Every row belongs to one group in each of 3 separate groupings. Each group adds its own fixed numbers to the row, and there is some noise. The rows also spread widely along 11 directions, which tell nothing about the answers.
(in the rows, 128 means zero)
Some rows, each with its group in each grouping after it:
[129 100 154 103 109 114 144 108 124 127 91 134 157 136 151 150 156 155 142 109 135 143 150 150 142] : z_327 fak (2)
[136 139 158 115 108 91 178 101 120 127 151 98 136 76 142 163 78 124 128 79 126 107 81 145 154] : z_356 dobov (4)
[139 131 139 135 140 105 131 150 128 152 120 133 139 150 153 127 150 157 133 129 129 150 142 112 124] : z_803 fak (3)
[131 107 109 121 122 133 118 112 133 134 130 123 135 123 113 128 127 138 151 128 138 140 143 117 147] : z_624 dobov (2)
[124 123 141 149 111 117 138 114 127 115 130 81 86 141 143 139 148 137 136 103 97 78 81 142 172] : z_327 turap (4)
[140 111 129 133 127 103 138 134 126 139 156 111 136 115 126 145 121 154 121 118 108 131 123 127 157] : z_988 noz (3)
[122 111 145 108 106 132 139 104 120 128 103 137 148 113 131 145 137 131 139 121 142 139 142 159 131] : z_624 turap (0)
[116 143 155 124 125 110 164 118 126 151 135 118 143 118 171 99 96 153 142 110 170 123 121 95 121] : z_803 noz (0)
[123 118 133 118 127 121 141 106 134 135 125 118 150 147 147 118 108 170 149 110 146 124 133 131 167] : z_988 fak (1)
[108 125 138 99 115 133 137 101 138 119 106 115 128 142 158 109 123 144 155 112 157 125 141 114 123] : z_356 dobov (1)
[170 114 111 146 133 97 134 119 162 147 152 151 133 140 129 137 117 153 128 88 145 158 128 111 154] : z_988 turap (2)
[130 161 171 154 117 123 146 123 130 138 136 113 89 136 159 122 119 113 124 117 132 89 62 138 116] : z_624 turap (3)
[98 157 136 89 133 134 152 130 95 117 110 121 157 74 127 122 109 100 132 158 125 142 152 145 100] : z_327 turap (0)
[154 141 136 146 133 134 110 157 114 170 140 149 146 138 104 138 132 110 118 163 128 153 116 142 105] : z_988 dobov (3)
[151 135 127 112 144 82 132 150 129 133 105 146 145 103 136 159 154 88 127 123 118 176 160 122 107] : z_327 dobov (1)
[123 129 111 155 115 132 119 101 123 146 127 124 125 104 124 143 149 117 160 102 154 118 116 135 152] : z_988 dobov (4)
[143 109 132 96 144 101 126 126 157 135 98 135 152 167 137 124 133 124 126 143 127 155 153 116 131] : z_624 noz (4)
[109 138 153 98 125 123 151 105 126 136 142 116 149 107 126 110 83 103 151 127 153 130 124 115 120] : z_327 turap (1)
[91 162 135 159 122 166 112 127 93 170 136 125 115 118 110 99 133 94 164 161 165 104 106 128 102] : z_356 turap (4)
[142 146 147 155 124 126 132 143 129 144 163 124 97 124 127 121 108 100 123 122 122 109 69 119 115] : z_803 fak (0)
[138 123 94 139 126 150 102 132 125 142 152 149 144 113 100 125 126 137 139 136 148 167 157 121 116] : z_327 dobov (1)
[140 117 108 161 125 139 106 152 114 156 139 125 122 154 124 119 152 169 132 140 129 137 135 119 137] : z_356 dobov (0)
[113 102 112 146 126 142 102 101 141 152 142 108 114 152 115 107 138 129 174 121 145 110 115 99 167] : z_624 fak (4)
[136 129 118 138 128 127 126 119 135 142 132 143 130 120 124 123 125 125 135 124 148 136 126 125 124] : z_988 noz (2)
[141 149 124 110 150 118 140 148 104 146 140 143 185 97 103 143 81 125 123 157 125 162 148 159 134] : z_988 fak (1)
[140 176 137 137 122 136 147 107 138 118 95 156 126 118 166 137 126 112 118 107 154 130 101 167 103] : z_327 fak (4)
[154 147 132 143 126 138 127 138 114 143 155 131 136 110 88 142 90 106 121 148 114 122 83 165 138] : z_803 fak (2)
[125 98 137 133 102 141 126 114 97 168 165 142 174 102 90 144 115 166 153 122 161 156 154 148 145] : z_327 turap (1)
[139 117 108 124 111 163 112 99 154 94 127 138 105 132 113 138 119 123 125 116 124 121 108 167 134] : z_624 fak (1)
[122 103 101 132 122 132 116 141 114 109 106 116 104 134 130 144 190 161 134 131 96 126 160 137 144] : z_988 turap (2)
[167 144 114 129 163 74 134 163 148 148 152 123 134 139 129 121 93 122 119 128 113 158 128 92 141] : z_356 dobov (1)

New rows, each followed by its group in each grouping:
[136 124 82 96 138 158 110 133 139 112 124 143 158 126 107 110 107 139 118 160 122 176 173 121 112] : z_327 dobov (0)
[127 124 128 125 120 120 127 107 133 120 93 127 126 120 132 152 158 97 136 119 126 115 120 159 143] : z_988 noz (4)
[142 151 164 114 132 120 143 144 141 123 124 113 111 167 159 111 112 124 104 140 108 122 89 115 97] : z_327 dobov (3)
[135 137 122 127 129 127 136 138 115 140 151 127 142 110 128 131 114 147 123 126 130 147 133 118 117] : z_327 dobov (4)
[142 164 85 119 152 139 115 126 163 100 110 138 108 138 131 112 119 88 115 139 122 141 123 120 104] : z_988 dobov (4)
[137 128 155 119 122 132 128 125 132 152 119 156 151 150 131 126 123 129 139 131 163 151 132 135 106] : z_803 fak (1)
[117 122 106 150 130 133 106 132 122 136 129 106 102 129 119 117 150 105 154 135 111 107 112 119 154] : z_356 fak (0)
[98 151 174 124 121 126 143 122 107 162 108 142 135 112 153 119 152 99 160 127 179 131 133 110 75] : z_803 turap (4)
[142 98 114 123 100 152 123 107 125 111 142 134 125 110 92 156 123 151 122 124 112 130 127 174 147] : z_624 turap (2)
[116 92 147 102 124 83 164 120 128 139 166 85 142 132 149 117 94 197 150 92 128 127 148 83 172] : z_356 turap (1)
[102 140 150 149 128 127 130 135 85 173 122 123 139 115 141 128 156 140 161 137 153 119 133 127 126] : z_624 fak (4)
[133 193 110 154 123 152 143 117 131 109 115 168 99 88 156 121 129 108 118 109 163 136 114 150 70] : z_327 turap (2)
[106 146 93 146 127 186 92 132 112 122 117 116 113 141 101 108 147 133 137 180 114 108 129 164 137] : z_988 turap (3)
[127 122 47 178 148 129 81 120 145 141 151 120 101 114 90 116 153 108 176 120 133 131 144 105 186] : z_988 turap (1)
[145 122 117 119 116 166 114 144 101 139 129 165 171 123 100 151 136 166 104 157 131 179 164 169 95] : z_327 dobov (4)
[125 132 135 125 127 124 128 122 130 124 123 110 119 130 127 129 126 109 148 126 123 111 108 140 148] : z_803 fak (1)
[75 155 93 111 111 204 130 109 101 82 151 116 111 51 118 110 105 140 130 137 128 119 135 146 88] : z_327 fak (3)
[129 101 137 118 92 146 140 113 123 108 154 111 111 110 130 139 117 152 119 98 117 122 107 128 121] : z_327 dobov (0)
[136 132 94 173 121 135 103 123 133 145 108 155 108 122 128 133 179 113 152 114 151 139 135 141 133] : z_356 turap (0)
[99 91 143 142 109 131 113 108 109 168 134 103 134 134 116 128 163 141 179 125 145 114 133 116 164] : z_988 turap (3)
[138 130 130 144 116 128 126 120 112 151 152 132 133 101 91 144 113 106 142 130 132 125 105 152 142] : z_356 turap (2)
[135 141 100 147 122 129 126 126 147 96 121 130 82 110 153 137 152 126 111 104 114 120 113 141 115] : z_356 noz (3)
[145 141 93 157 133 135 111 144 132 127 139 127 112 141 129 121 137 154 127 130 122 139 131 124 137] : z_327 dobov (1)
[137 119 127 128 113 138 130 123 138 98 154 97 85 136 111 137 121 120 109 121 80 98 80 144 142] : z_327 turap (4)
[122 115 114 130 111 158 103 116 118 114 83 136 124 132 117 145 182 118 147 142 118 126 136 174 139] : z_327 fak (2)
[141 109 149 119 152 78 117 153 148 147 140 75 107 180 116 115 125 79 146 147 83 108 95 78 163] : z_988 dobov (1)
[132 87 150 117 109 106 127 102 140 136 104 104 128 164 125 150 155 127 151 111 116 111 118 147 175] : z_356 turap (4)
[121 113 134 122 130 115 131 140 111 136 133 117 125 118 123 141 150 140 133 132 109 133 146 122 129] : z_624 turap (4)
[164 135 129 154 128 98 128 124 151 139 138 131 108 125 113 157 130 82 129 105 117 124 84 140 149] : z_803 turap (4)
[130 98 135 141 131 121 97 189 87 153 148 112 109 139 88 150 175 117 130 168 70 128 133 131 125] : z_356 fak (1)
[124 136 101 138 127 116 128 99 143 114 107 116 107 110 134 141 144 106 149 101 128 115 120 144 159] : z_356 turap (4)
[142 100 107 139 111 146 107 149 110 115 150 122 101 118 100 165 162 158 106 132 82 132 130 148 126] : z_624 dobov (4)
[154 140 149 128 135 133 107 131 144 151 110 143 133 167 98 133 124 56 129 162 123 127 84 154 120] : z_803 fak (4)
[146 123 116 151 124 136 109 150 123 146 132 153 123 156 119 132 153 159 124 140 130 148 144 147 122] : z_356 turap (1)
[134 140 132 144 132 120 125 139 122 149 130 132 129 141 136 123 126 133 139 131 139 128 120 135 133] : z_356 fak (1)
[120 150 114 92 122 149 135 116 129 75 87 125 108 106 124 136 127 93 114 147 101 117 125 175 107] : z_356 turap (2)
[147 177 151 129 140 123 149 148 127 160 138 155 154 140 152 103 83 147 120 139 174 158 127 113 81] : z_803 dobov (1)
[136 124 148 129 122 127 139 113 139 152 149 138 128 136 136 119 107 130 139 107 157 132 105 108 120] : z_988 fak (2)
[172 121 138 102 134 99 151 168 138 101 148 140 132 133 130 155 105 151 65 131 77 163 133 144 102] : z_327 noz (1)
[123 117 120 95 124 134 131 101 138 123 117 133 150 117 109 133 111 116 139 129 138 146 144 141 131] : z_356 turap (4)
[133 101 124 132 120 127 137 130 125 132 175 110 117 132 127 125 112 187 130 105 116 123 119 105 151] : z_988 fak (2)
[158 99 127 135 137 109 100 157 128 166 149 158 144 141 79 152 147 102 130 149 117 173 146 127 123] : z_988 turap (1)
[137 128 117 161 125 127 125 163 101 155 163 154 135 102 127 137 148 175 118 125 139 161 160 121 101] : z_327 noz (1)
[137 148 150 161 117 126 129 141 115 151 141 136 102 121 143 140 143 119 124 117 131 118 86 141 106] : z_356 fak (3)
[153 130 132 131 126 121 130 103 160 132 112 144 123 150 142 128 120 120 137 108 145 132 103 139 141] : z_624 fak (2)
[100 138 127 108 119 138 147 126 98 115 142 139 128 54 122 144 126 115 133 116 140 144 155 134 84] : z_988 turap (1)
[160 122 126 147 131 109 116 146 116 149 152 117 139 127 82 160 106 105 127 143 91 121 93 174 180] : z_356 fak (1)
[95 125 112 113 112 151 116 93 134 91 87 122 94 109 136 127 167 98 159 119 137 111 142 148 122] : z_624 turap (1)
[85 141 110 96 143 150 129 127 125 104 120 91 117 129 135 82 119 120 137 165 113 111 144 96 112] : z_327 noz (4)
[125 125 131 157 108 141 125 128 117 127 166 129 82 96 127 142 140 130 133 96 129 112 100 129 112] : z_624 fak (1)
[129 120 145 139 109 106 150 139 86 141 129 123 151 88 141 173 161 176 127 111 113 140 148 165 146] : z_327 turap (3)
[151 122 139 162 100 114 136 132 130 122 128 147 88 124 157 162 168 149 110 83 128 120 108 155 112] : z_356 noz (1)
[142 149 145 126 141 123 128 168 119 123 119 129 115 152 136 129 138 113 106 157 93 131 116 143 101] : z_327 fak (1)
[130 95 116 139 115 151 99 101 149 150 159 126 132 152 88 114 111 126 168 122 152 127 112 120 164] : z_803 fak (1)
[160 110 209 110 120 37 185 127 145 147 124 105 137 150 186 161 129 141 117 75 109 131 96 115 152] : z_327 turap (3)
[108 91 79 130 125 154 82 121 118 138 143 122 118 92 60 132 155 81 173 146 118 137 147 115 142] : z_356 fak (2)
[136 156 146 115 144 117 143 146 141 123 137 116 117 153 137 103 95 113 113 148 112 128 107 116 109] : z_327 turap (1)
[165 109 123 133 100 159 113 135 147 81 133 132 70 160 104 154 151 126 82 132 65 112 85 178 114] : z_327 turap (2)
[106 101 125 130 122 125 109 127 124 136 117 95 110 142 116 117 166 111 166 138 116 110 132 109 157] : z_803 turap (0)
[150 134 122 140 127 122 134 129 124 134 103 142 148 145 148 139 143 179 134 123 136 138 137 160 156] : z_803 fak (2)
[154 105 145 165 114 109 117 138 125 147 155 114 99 139 112 160 142 125 133 111 99 104 81 151 166] : z_624 fak (1)
[109 154 142 159 127 136 135 136 110 157 169 112 103 113 136 99 116 121 137 130 147 106 93 94 101] : z_327 noz (4)
[129 128 121 121 120 156 104 114 151 113 125 94 106 162 108 109 116 95 133 154 102 104 85 136 143] : z_327 dobov (3)
[129 113 129 125 123 118 129 147 113 111 117 114 114 132 131 151 161 157 123 135 90 125 145 154 143] : z_624 turap (1)
[126 153 82 173 134 122 126 125 126 135 107 145 116 109 166 127 172 170 140 101 159 135 156 131 134] : z_356 noz (4)
[144 117 133 128 122 122 129 138 119 142 150 151 140 112 111 151 128 137 120 121 131 158 144 141 114] : z_988 turap (1)
[111 111 98 143 123 152 97 140 115 124 111 115 99 149 115 129 192 144 143 149 105 118 151 135 136] : z_356 turap (4)
[114 106 159 95 138 104 115 159 107 138 73 123 146 163 128 137 195 105 145 174 101 151 176 133 115] : z_327 turap (1)
[148 98 138 128 121 128 117 114 141 162 131 126 153 184 101 117 112 152 147 142 139 131 121 138 171] : z_356 turap (2)
[114 106 143 95 123 149 122 142 103 141 148 132 153 106 96 122 116 110 131 160 120 157 147 115 92] : z_327 fak (0)
[116 115 132 124 122 98 145 135 128 98 117 94 84 107 162 142 163 115 122 102 88 102 115 113 132] : z_988 noz (0)
[117 128 152 94 123 166 116 136 127 132 148 127 130 141 90 105 98 97 119 179 118 133 114 124 80] : z_803 turap (3)
[147 148 106 148 125 145 129 138 127 121 123 142 116 139 148 127 135 174 112 124 134 135 128 140 115] : z_988 dobov (2)
[134 103 137 112 107 128 132 111 127 124 127 133 129 113 127 156 142 138 127 106 130 142 133 136 117] : z_624 dobov (4)
[142 112 150 138 111 137 128 134 105 161 134 134 149 153 118 135 126 173 132 139 133 128 119 155 143] : z_356 fak (2)
